There are 10 hidden switches. A switch that is on adds its own fixed numbers to the row, and there is some noise. The rows also spread widely along 15 directions, which tell nothing about the answers.
(in the rows, 128 means zero)
Known rows, each followed by its switches (1 for on, 0 for off):
[100 124 153 139 130 131  77 127  67 111  79  97  82 128  81 145 185 130
 188 150 144 121 151 133 165 133 182 167 160 122 149 189 106  90 138 175
 142 111]	0 1 0 0 0 0 0 0 0 1
[ 74 137 129 123 121 154  86 111  88  57 116 104 143 128 117 156 129 107
 170 136 194 183 104 126 169 117 208 110 126 106 116 150 118 128 132 108
 115 167]	1 1 1 1 1 1 0 0 1 0
[ 83 114 139 177 149 144 147 172  90  41 124 119 137  98 118 188 140 107
 159 148 120 180 126 110 178 122 154  79 153 186 129 137  61 131 101 124
 156 108]	0 1 0 1 1 1 0 0 0 1
[145 115 194  98 129 146 194 123 159 159 148 171 185 150 161 168 114 140
 162 115 136 138 166 160 119 140 132 113 121 160 145 168 112 116 127 121
 125 117]	1 0 1 0 1 0 0 1 0 1
[ 99 122 149 143 135 140  56 113  55  87 142  83 131 110  95 129 125 114
 172 127 151 152 144 126 183 117 160 137 158 149 125 160  78 125 132 103
 137 150]	0 1 0 0 1 0 1 0 1 0
[169 123 138  94 123 116  97 145 160 127 135 170 138 164 158 121  86 141
 107 161  59  29 117 138 162 129  60 124 140 122 143 128 115 117 141 119
 149 149]	1 1 1 1 1 0 0 0 0 0
[127 151 130 144 116 140 110 129 131  61 138 122 116 151 147 164 110 110
 160 130 130 128 111  93 158 109 162 128 200 148 160 162 123 133 149  95
 113 124]	1 1 1 1 1 0 0 1 1 0
[112 133 112  90 113 161  63 103 105  88 122  38 133 167 107 144 113 139
 170 132 179 150  89 132 156 184 167 176 188 129  92  86 121 130 141 125
 137 157]	1 0 1 1 1 1 0 0 1 1
[123 122 179 133 161 111  40 148 101 159  96 149 104  95 125 137 106 107
 132 167 108  91 159 125 224 105 102 127 117 117 155 188 106  95 103 116
 134 172]	1 0 1 1 1 1 1 0 0 1
[136 134 169  75 139 137 127  81 167 140 122 169 161 124 155 126  94  86
 142 135 146 131 131 171 143  79 188 104  84 103 163 158 109 134 121 123
 101 145]	1 1 0 0 1 0 1 1 0 1
[ 93 121  79 107 152 127 117 156 137 143  94  82  62 124 125 162 106 105
 107 138 133 173  83  95 195 134 138 129 126 135 108 117 116 131 113 124
 147 132]	0 1 0 0 1 1 1 0 0 0
[107 124 147 134 162 111 113 167 198 130 143 118 113 117 109 140 125 111
 139 155 112 148 132  81 171 167  85 114 153 158 175 101 114 104  71 121
 111 135]	1 0 0 0 0 0 0 1 0 1
[127 149 141 120 135  90  87 129 163 146  91 151 142  91 117 111  84 101
 108 157 133 138 137 117 154  96 169  91 118 129 146  88 168 124  83  94
  89 159]	1 0 0 0 1 1 0 0 0 0
[ 75 155 136 175 108 126  55 163  77  37 127 166 128 128  97 147 149 127
 135 182 155 103 138  75 198 125 100 101 121 128 128 159 117 114  56 113
 118 185]	1 1 0 0 1 0 1 0 0 0
[105 126 156 135 136  96  76 154 132 124 136  85 170 103  74 109 116 133
 150 132 141 179 140 128 163 169 121  99 150 155 118  70 124 113 105  88
 123 158]	1 0 1 0 0 0 1 1 0 0
[115 149 130 113  99 129 147 156 197  80 143 168 139 169 158 148 113 136
 144 118 156 117  99  99 112 170 115 119 146 119 138 131 148 105 108 116
 121 165]	0 1 0 1 1 0 1 0 0 0
[131 148 137 103 124 157  85 111 101 160 124 131  89 126 129 151 103 154
 121 145 125  96 138  83 182 121 122 192 179 161 117 165 150 121  94 112
 123 131]	0 1 0 0 1 0 0 0 1 0
[ 88  78 157  93 178 163 108 133 141 110 167 121 127  90 154 138  93 104
 142 118 100 178 101 150 198 136 124 127 133 125 153 178  81 107 129 100
 164 161]	1 0 0 1 1 0 1 0 0 1
[ 83 139 164 143 132 117  97 133  81 105  92 110 138 132  70 139 185 119
 189 143 178 198 170 125 170 120 179 100  94 124 158 187 115 116 120 117
  88 154]	1 0 0 0 1 0 0 0 0 1
[115  97 139 134 132 173 139 135  96  53 165 107 148 122 127 172 108 142
 137 141  93 150 107 140 158 143 146 129 205 178 100 103 102 145 118 115
 170 104]	1 0 0 0 1 0 0 1 0 1
[110 150  92 101 116 141 120 141 143  58 127 100 119 192 118 125 145 133
 132 163 123 103  74 117 150 157 103 141 146 143 142 100  92 143 105 151
 136 113]	0 0 1 0 0 0 1 0 0 0
[143 175  97  67 127 114 107 135 153 183  85 115 122 162 124 115 107 122
 103 160 139 120 122 102 181 126  86 124  65 141 135 119 107 145 106 104
 100 149]	0 1 1 1 1 1 0 0 0 0
[108  99 126 141 117 140  79 112 120  82 149  75 103 169 119 168 121 111
 166 135 182 123 105 105 127 159 163 151 172  94 104  91 126 117 140 146
 115 163]	1 0 1 0 0 0 0 1 1 0
[112 170 138  72  94 146 165 141 152 121 125 171 189 146 120 138 124 186
 118 144 132 141 109 140 137 162 121 114 125 169  82  93 176 139  70 104
 131 132]	0 1 1 0 1 0 0 0 0 1
[150 138 164 115 125  84 163 155  94 163  77 148 167 126 112 166 130 149
 150 132 124 127 173 174 152 123 140  84 112 173  84 128  97 120 162 123
 152 104]	0 1 1 1 1 0 0 1 1 0
[125 141 108 166 111 102 105 130 113 102  90 127  82 114 164 167  98  66
 137 122 169 141 131  99 152  71 209 101 142 115 155 176 117 122 150 108
 119 133]	1 1 1 0 1 0 0 1 0 0
[141 200 138 129 105 132  62  77  79  62 100 162 157  87 128  88 104  80
 123 172 146 115 136 144 164  36 201 106 123 148 164 147  95 163  69  90
  97 130]	0 0 0 0 0 0 1 1 0 1
[181 122 160 110 118 131  45  89  83 201 161 118 125 136 152 106  76 135
 131 106 151  92 186 121 160 110  89 168 120 114 126 188 106 115 163  57
 109 191]	1 0 0 0 0 0 0 1 1 0
[ 92 110 116 117 137 128  33 149 135 108 144 123 101 100 116 120  90 125
 101 156 119 100  97  93 198 165  87 145 153 109 117 112 135  91  81 117
 161 190]	1 1 0 0 1 0 0 0 0 0
[161 179  70 120  64 141 106 102  62 110  89 107  94 211 148 145 122 134
 125 138 176 100 122 109 140  90 159 168 132 120 107 163 121 165 160 105
 103 131]	1 0 1 0 0 0 1 0 0 0
[129 121 167 134 137  80 153 184 171 145 117 108 156 122  98 135 132 154
 169 117 106 140 162 137 125 201 113 122 204 199 161 103 120  81 129 132
 158  93]	1 0 0 0 1 0 0 0 0 0
[165 170 124 161 100 101 133 150 165  77 120 205 136 120 175 139  81 109
 105 152  96  85 125  91 130  72 139  88 168 156 165 128 143 133 105  80
 105 123]	1 1 0 1 0 0 0 0 0 0

New rows, each followed by its switches (1 for on, 0 for off):
[136 117 161 135 130 101 154 165 119 146 106 155 166 149  82 174 122 163
 120 170  79 134 146 130 160 110 126  76 127 168  68  60 171 155 114 112
 104 123]	1 1 1 0 1 0 1 0 0 0
[118  97 117 180 146 130  91 165 138 128 140  88  50 123 161 177  98  90
 137 122 124 135 118  53 176 127 117 133 172 133 152 153 105 112 125 107
 136 142]	0 1 1 0 0 1 0 0 0 1
[106 168 112 124 116 118  73 127 105  53 135  84 171 105  98  88 108 103
 143 126 139 181 116 138 175 125 158  93 154 163 156 118  76 141 121  66
 139 138]	1 1 0 0 1 0 1 1 0 0
[ 85  95 133 166 117 150 106 168 128  45 173 139 106 163 154 176 132 128
 150 134 147 108 109  79 152 170  94 127 163 104 136 167 121  95 113 128
 145 178]	1 0 1 0 1 0 0 0 0 0
[114 143 139 178 103 100  73 140  73  81 127 118 174  78 105 123 103 108
 140 129 156 173 149 127 158 102 176  66 138 150 109 110 110 130 123  62
 130 155]	1 1 1 0 0 0 0 1 0 0
[109 139 170 105 140 103  74 138 153 139 101 146 135  52 125 113  94 113
 139 131 122 132 128 142 170 137 167 122 167 136 156 144 147  74 105 114
 160 141]	0 1 1 1 1 0 0 1 0 0
[126 159 167 138 141  61  90 182 136 119  71 140 105 128 107 131 155 116
 171 152 104  74 151 134 190 140 105 107 160 144 187 182  93  83 144 146
 151 112]	0 1 1 1 1 0 1 1 1 0
[157 119 193 105 129 119 125 124 144 186 126 145 152 135 135 132 102 146
 164 115 102 105 172 148 133 131 144 149 174 156 167 173 143  96 151 115
 127 112]	1 1 1 0 1 0 0 0 0 0
[105 105 115 115 123 136  94 125 159  79 176 105 155 131 161 146  70  98
 141 121 176 118  93 116 137 178 121 117 146 132 111  80  74 108 106 127
 165 170]	1 1 1 0 1 0 0 0 1 0
[110 143 165  97 115 104 136 166 173 131 114 185 162 116 134 127 117 158
 139 109 139 149 131 149 140 161 127 107 135 122 133 162 178  85 122  90
 137 169]	1 0 0 1 1 0 1 0 0 0
[119 115 127 113 116 147  86 146  63 115 131 142 124 131 137 143 111 161
 109 152  97  78 124 142 198 140  86 146 142 138  92 166 106 108 126 117
 191 146]	1 1 1 0 1 0 0 0 0 0
[105 120 159 108 149 114  78 126 203 119 166  99 138 119 113  73 111 103
 164  95 119 183 117 107 141 139 146 111 149 103 215 154 150 107 143  66
  89 173]	0 1 0 0 1 0 0 0 0 0
[186 155  91 139  88 133 111 132 107  69 127 137  87 209 169 139 110 135
 107 153  80  42 106 118 154  91  98 148 178 123 135 153 108 165 166 101
 134 117]	1 0 0 0 0 0 1 1 0 1
[142 131 196 133 114  79 115 133 128 129  91 166 176 163  98 123 156 133
 185 149 127  84 182 167 115 118 159  88 113 113 166 153 131 100 155 152
 104 134]	1 1 1 0 1 0 0 0 0 0
[106 107 143 139 122 106  49 151 104 117 128 111 129  71 149 120  86 108
 144 111 166  98 140 146 160 190 118 136 159 130 121 139  75  59 105 135
 218 169]	0 0 1 0 1 0 0 0 0 1
[139 124 129  88 170 102 112 152 189 183 105 133  86 129 127 125 108 110
  95 164  78 119 109 102 191 114  81 117  99 122 154 117 135 126 114 114
 103 138]	0 0 1 1 0 0 0 1 0 0
[102 117 153 113 138 148 123 127 136  40 160 153 165 190  97 152 153 140
 136 191  99 117  94 126 168 112 111  78 109 111 114  91 142 168 105 118
  77 160]	1 0 1 0 1 0 0 1 1 0
[107 130 115  99 112 130  60 128 120 128 128  72 108 100 130 110  92 130
 140  97 158 139  97 143 159 177 154 170 188 124 115 130 118  89 138 114
 188 146]	0 1 1 0 0 0 1 1 0 0
[134 154 159 126 118  83  73 117 126  84  82 161 168 117 106  95 126  98
 151 170 113  92 135 175 149  81 191  69 115 107 167 121 122 126 130 126
 117 140]	1 1 1 0 1 0 0 0 0 1
[146 152 107 114 107 146  76 135  86  85 131  87 127 160 138 110 119 136
 138 128 128  95 131 124 170 154  90 158 162 146 150 171  63 124 150  97
 160 139]	0 0 0 1 1 1 0 1 0 0
[173 110 148 128 103 165 124  97  91 122 162 114 130 178 167 151  81 141
 146  98 112 113 134 132 116  92 166 163 193 142 116 163 142 156 185  84
 120 129]	0 0 1 0 1 0 1 0 0 0
[111 106 169 176 152  80 101 172 157  61 140 160 117 116 136 139 136  94
 161 139  99  97 138 122 160 123 120  69 163 110 194 171 105  89 143 118
 137 147]	1 0 0 0 1 0 0 1 1 0
[150 114 156  79 140 148  95  82  57 190 113 110 162 100 127 136  82 124
 137 147 130 111 170 174 172 110 150 160 117 180 105 137  54 121 117 140
 164 111]	1 1 1 0 1 0 0 0 0 0
[ 81 117 146 129 150 120  94 141 198 108 151  98 103 132 115 155 116  97
 164 119 162 181  98  72 160 153 157 113 163 104 162 121 165 107 117 106
  89 169]	1 1 1 0 1 0 0 1 1 0
[128 148 161  95 121 120 111 127  78 139  83 140 147 140  82 113 162 168
 153 152  93 124 159 169 173 109 153 135 134 146 145 192 135 121 154 119
 130 108]	1 1 0 0 1 0 0 0 0 0
[114 116 137 132 125 142 103 128 105  96 116 163 110 154 143 155 131 118
 129 165 122  99 113 128 164  86 149 110 104  82 132 170 133 127 135 131
 118 153]	1 1 1 0 0 1 0 0 0 0
[100 108 128  98 169 142 138 147 146 104 140  86 147 188  73 133 165 139
 137 187  84 166 102 124 183 141  82  94  86 144 139  81  97 167 113 126
  88 127]	1 0 1 0 0 1 0 0 0 0
[118 108 173 107 134 128 109 160 137 153 113 159 119 118 123 158 114 170
 138 145  91  95 118 143 166 160 117 157 181 136 110 142 166  80 122 138
 164 132]	1 1 1 1 0 0 1 0 0 0
[162 126 147  93 137 158 103  99 121 159 175 100 138 105 144 113  70 145
 126 105  88 135 132 130 161 118 120 166 200 183 133 137 109 136 140  62
 144 110]	0 1 0 0 0 0 0 1 1 0
[166 137 102 175  88 107 108 155  71 111  78 155  71 167 146 203 104 131
 103 166 119  47 141 101 168  88 129 124 156 126  66 127 131 141 137 137
 143 131]	1 1 0 0 1 0 1 1 0 1
[154 122 175  94 130 146 156  84 144 167 147 168 170 119 169 127  87 113
 148 109 147 145 164 158 103  93 177 132 113 146 162 170 109 120 128 103
 103 126]	1 0 0 0 0 0 0 0 0 0
[117 135 101 118 135  89  50 133 162 140 112  68  91  89 134 113  66  82
 128 119 163 125 104 100 158 162 148 145 182 139 139  81 114  96 106 119
 156 150]	0 0 1 0 1 0 0 0 1 0
[156 110 181 128 129 112  82 112  64 165 110 125 175 108 110 127  95 134
 144 149 116  83 173 181 145 103 147 118 122 150  91  99  87 123 130 131
 151 130]	0 1 1 0 0 1 1 0 0 0
[128 139 172 102 121 175 140 115  64 108 142 157 188 135  95 150 137 175
 135 150  94 168 151 147 182  90 141 114 123 169 100 168 135 162 130  68
 101 129]	1 1 0 1 1 0 0 1 0 0
[164 150 164 103 128 106 114  78 135 109  98 143 180 156 102 100 125  97
 158 175 106 102 155 166 119  56 198  90 107 137 185 106 102 158 136 136
  65 108]	1 1 0 0 1 0 0 0 0 0
[ 75 112 141 115 153 112 142 162 123 150  88 114 108 105 108 151 150 131
 153 120 148 202 126 151 171 148 170 115 117 127 134 168 124  91 137 128
 148 127]	1 0 0 0 0 1 1 0 0 0
[129 184 110  81 116 110 128 108 138 145  47 175 121 131 136 130 125  99
 106 191 154 108 117 144 160  78 176 110  65 126 139 122 123 140  74 152
 101 118]	1 0 1 0 0 0 0 0 0 1
[142 140 149 139  97  98 124 164 119 105 129 176 193 125 130 143  85 158
 110 152 122  77 145 143 136 155  92  93 152 176  76  65 127 117  79 112
 163 142]	1 0 1 0 1 0 1 0 0 0
[ 98  90 155 123 171 157  96 122  56 102 172 102 164  99 100 140 124 119
 140 158 120 152 151 136 200 131  90 109  98 178 105 128  26 138  92 117
 151 147]	0 0 0 0 1 0 0 0 1 0
[146 115 177 116 152 102  86 136 117 148  97 189 113 108 121 129 116 120
 113 180  61  54 155 150 191  78 121 111 123 115 162 173 125 104 122 139
 132 128]	1 1 0 0 1 0 0 1 0 0
[134 117 134 111 149 101 137 157 126 109  95 138 137 154  88 140 140 143
 128 179  60 118 114 158 171 105 118  86 116 137 111  90 112 146 150 133
 124 115]	1 1 0 1 0 0 1 0 0 0
[134 116 186 110 131 107 156 155 184 181 141 189 179 115 149 150  88 149
 131 128 137 108 165 129 122 173  95 112 128 163 129 117 146  82  78 121
 137 146]	1 0 1 0 1 0 0 0 0 0
[132 136 130 154 104 122  21 140 123 122 141  69  92 122 110 118  94 144
 139 116 149 118 132  74 155 175 124 186 235 126 142 123 170  92 124  79
 126 169]	1 0 0 0 0 1 0 1 0 0
[ 97 109 177 173 134  88 103 173 187 123 141 156 131 120 114 182 111 116
 156 141 162 128 143  66 136 164 116  74 138 120 107  72 170  95  72 125
  99 190]	0 1 1 0 1 0 0 0 1 1
[179 128 161 134  91 112  75 105 123 150 114 147 105 166 153 137  96 134
 149 122 150  47 157 132 104 116 160 175 180  88 133 156 164  98 163 131
 111 154]	1 0 0 0 0 0 1 1 0 0
[114 111 163 132 137 114  66 138 157  92 155 111 166 114 121  93 105 117
 158 129 123 118 123 145 138 163 126 112 164 120 174 111 110  90 121 108
 142 161]	1 0 1 0 0 1 0 0 0 0
[117 138 118 161 104 105 103 160 129  67 121 144 126 150 159 159 106 115
 145 120 153 128 113 105 150 116 150  76 142 100 123 152 136 122 161  79
 123 176]	1 1 1 1 1 1 0 0 1 0
[143 163 135 123  97 148 143 132  66 135 103 151 124 190 137 168 144 151
 147 145 146 104 165 114 170 102 115 150 117 163 134 220  96 138 130 118
 118 114]	1 1 1 0 1 0 1 0 0 0
[126 152 127  72 136 144 115  91  85 128  97 149 134 133 141 132 129  99
 127 166 160 105 142 162 185  91 133 121  47 134 128 176  42 142 100 146
 132 131]	0 0 0 0 1 0 0 1 1 1
[137 101 161  86 129 145 112 130 151 134 157 121 156 167 128 152  93 171
 136 124 102 125 100 145 152 152 120 124 161 106  78  98 177 133 171  86
 123 172]	1 1 1 1 1 1 0 1 1 0
[155 131 139 121 130  90  74 108 156 183 121  83 113 155 126 106  98  84
 156 107 170 154 155 111 137 110 149 123 101  91 172 144 120 125 170  83
  68 176]	1 0 1 0 0 0 1 1 0 0
[130  72 154 122 153 100 104 159 120 175 128  83 125 152 116 142 120 122
 157 119 121 126 146 165 165 162  94 107  99 104 118 136  62 100 191 133
 165 151]	1 1 1 0 0 1 1 1 0 0
[144 155 130 101 121  83 135 161 176 146  91 161 139 162 111 123 123 149
 108 166  90 101 126 120 152 133 101  96 124 143 137  93 173 132 110 111
 102 130]	1 0 1 0 1 0 0 0 0 0
[ 85 106 130 102 152 157 121 138 156 123 164  99 112  93 168 165  82  99
 148  86 160 192  95 108 174 162 138 131 158 140 130 165  93  98 132  97
 165 151]	0 1 1 1 1 0 0 1 1 0
[ 99 145 128 102 132 149 120 110 121 129 108 114 104 150  80 165 154 138
 140 165 161 171 115  92 161 115 169 138 118 128  96 105 168 149  93 131
  70 138]	0 1 0 0 0 0 0 1 1 0
[123 171 146  87 118 154 114 120 125 117 141 180 146 165 134 135 128 148
 119 169 149  77 137 102 173 130  68 148 101 156 134 163 107 133  50 120
 103 154]	0 0 0 0 1 0 1 0 1 0
[141 152  90 147  98  96 108 141 107  39  91  90 115 162 126 111 136 109
 155 132 112 114 112 144 132 113 179 116 192 141 175 140  93 132 184 118
 147  96]	1 0 0 0 1 0 0 0 0 0
[122 107 138 109 131 146 160 155 121 149 151 128 148 194 119 192 135 173
 120 157 143 133 131 112 157 170  58 111  88 139  52  91 121 145 111 118
 115 155]	1 0 1 0 0 1 0 1 1 0
[129 154 147 159 126 103  87 148  84 159  90  98 118  91 105 140 122 122
 157 135 135 154 178 104 181 118 149 136 166 189 151 161  99 109 114  97
 136 104]	1 1 1 0 0 0 0 0 0 1
[146 138 142 109  88  87 100 104 146 124 109 130 209 125 126 113  80 110
 149 126 185 126 141 176  91 137 192  74 101 112  91  46 120 123 131 119
 129 170]	1 1 1 0 1 0 0 0 0 1
[105 131 125 119 133  83  81 147 176  98 109 110 127  96 119 110  84 106
 133 120 127 136  82 144 145 141 180  93 178 117 126  66 150 110 129 108
 151 149]	0 1 0 0 1 1 1 0 1 0
[132 132 162 173 134  78  72 140 163 122 113 126 113 121 123 114 111  90
 159 120 128 141 157  90 139  91 176  95 161 102 210 162 167 109 146  78
  69 164]	1 0 0 0 1 1 0 0 0 0
[131 119 177 104 142 149  60 101 149 118 165 154 140 132 135 140  88 116
 144 155 139  79 137 105 167 130 102 145 138 111 145 136 116 106  97 120
 100 186]	1 1 0 1 1 0 0 1 1 0
[143 142 146 135 139  64  83 146 162 127  80  85 126 129  91 114 127  88
 165 142 129 142 154 129 152 136 154  96 147 132 178 101 105 111 151 117
 103 136]	1 0 0 1 1 0 0 1 0 1
[ 86 143 153 125 130  95 130 166 165  67  93 143 143 142  96 137 168 121
 164 166 134 121 118 140 150 163 146  95 146 134 181 131 122  94  99 166
 133 114]	1 0 1 0 1 0 0 1 0 0
[137 116 121  42 134 138 164 125 174 145 119 145 131 186 128 120 129 158
 117 142  76 106  90 165 138 137 114 129 107 111 125 119 143 139 154 141
 132 120]	0 1 0 0 1 0 0 0 0 0
[114  82 135 104 164 147 103 142 131 179 156  85  84 123 127 159  96 140
 130 112 106 177 106  92 190 140 104 148 143 126  90 133 144 124 157  82
 128 163]	0 1 1 1 0 0 0 0 1 0
[ 95 124 134  76 140 141  95 121 107 106 127 129 145 128 140 101 133 109
 149 136 133 121 121 174 187 139 121 123  86 114 172 208  45  98 138 135
 173 144]	1 1 1 0 1 0 0 0 0 0
[115  79 147 154 155  95 164 170 140 138 133 125 121 149 127 161 142 106
 162 110 123 172 157 117 140 125 123  63  80 116 142 161  88 117 171 114
 117 149]	0 1 0 0 1 0 0 0 0 0
[ 95 112 138 117 156 117 103 173 147 117 124 161  89 121 155 127 132 106
 127 131 108 131 116 113 199 125  91  99  90  89 175 225 115  92 141 100
 141 177]	0 0 1 1 1 0 0 0 0 0
[111 129 169  69 118 169 139  87 129 138 145 180 182 105 169 140  95 143
 148 114 182 124 131 177 123 137 177 145 123 133 116 164 111  93 100 130
 154 140]	1 1 0 0 0 1 0 0 1 0
[117  97 142 125 133 134 124 131  99 140 135 101 135 150 110 179 111 127
 139 132 153 165 136 121 158 133 142 115 115 130  75 104 124 141 137 115
 117 158]	1 0 1 0 1 0 1 1 0 0
[106 124 120 104 157 136  92 122 166  80 157  95 150 147 116 107 112  81
 140 169 115 130  94 120 174 127 105 103 109 145 179  87  42 144  92 131
 116 133]	1 1 1 0 0 0 1 0 0 0
[ 91 124 117  90 148  93  88 152 174  75 112  98 138 116 120 104 105 102
 145 132 124 143  67 167 172 168 144  96 153 115 139  88 101 104 145 124
 170 150]	1 0 1 1 1 0 1 0 1 0
[109  87 139 141 166 163  71 135  91 118 153  93  82 171 107 181 124 114
 132 192 115  91 133  66 213 131  59 161 127 142 128 132  69 135  83 158
 110 156]	1 0 1 0 1 0 1 0 0 0
[158 113 194 126 124 120  67 111 101 173 133 100 161 125 100 125 104 138
 181 122 145  97 200 128 128 155 123 166 162 160 137 134  97  88 134 128
 122 150]	0 1 0 1 1 0 0 0 0 0
[140 142 120 162  95  64  67 174 100 115  89  71 141 133  88 127 114 138
 161 121 146 128 154 120 145 177 131 111 180 151 103  84 116  98 167 102
 157 148]	1 1 1 1 1 0 0 0 0 0
[133 141 128 123 100 145  59  93 119  56 150 144 156 161 136 109  97 113
 126 160 138  89 109 121 137  93 155 116 132  90 137 115 147 151 116  93
  88 184]	1 0 1 0 1 0 0 0 0 0
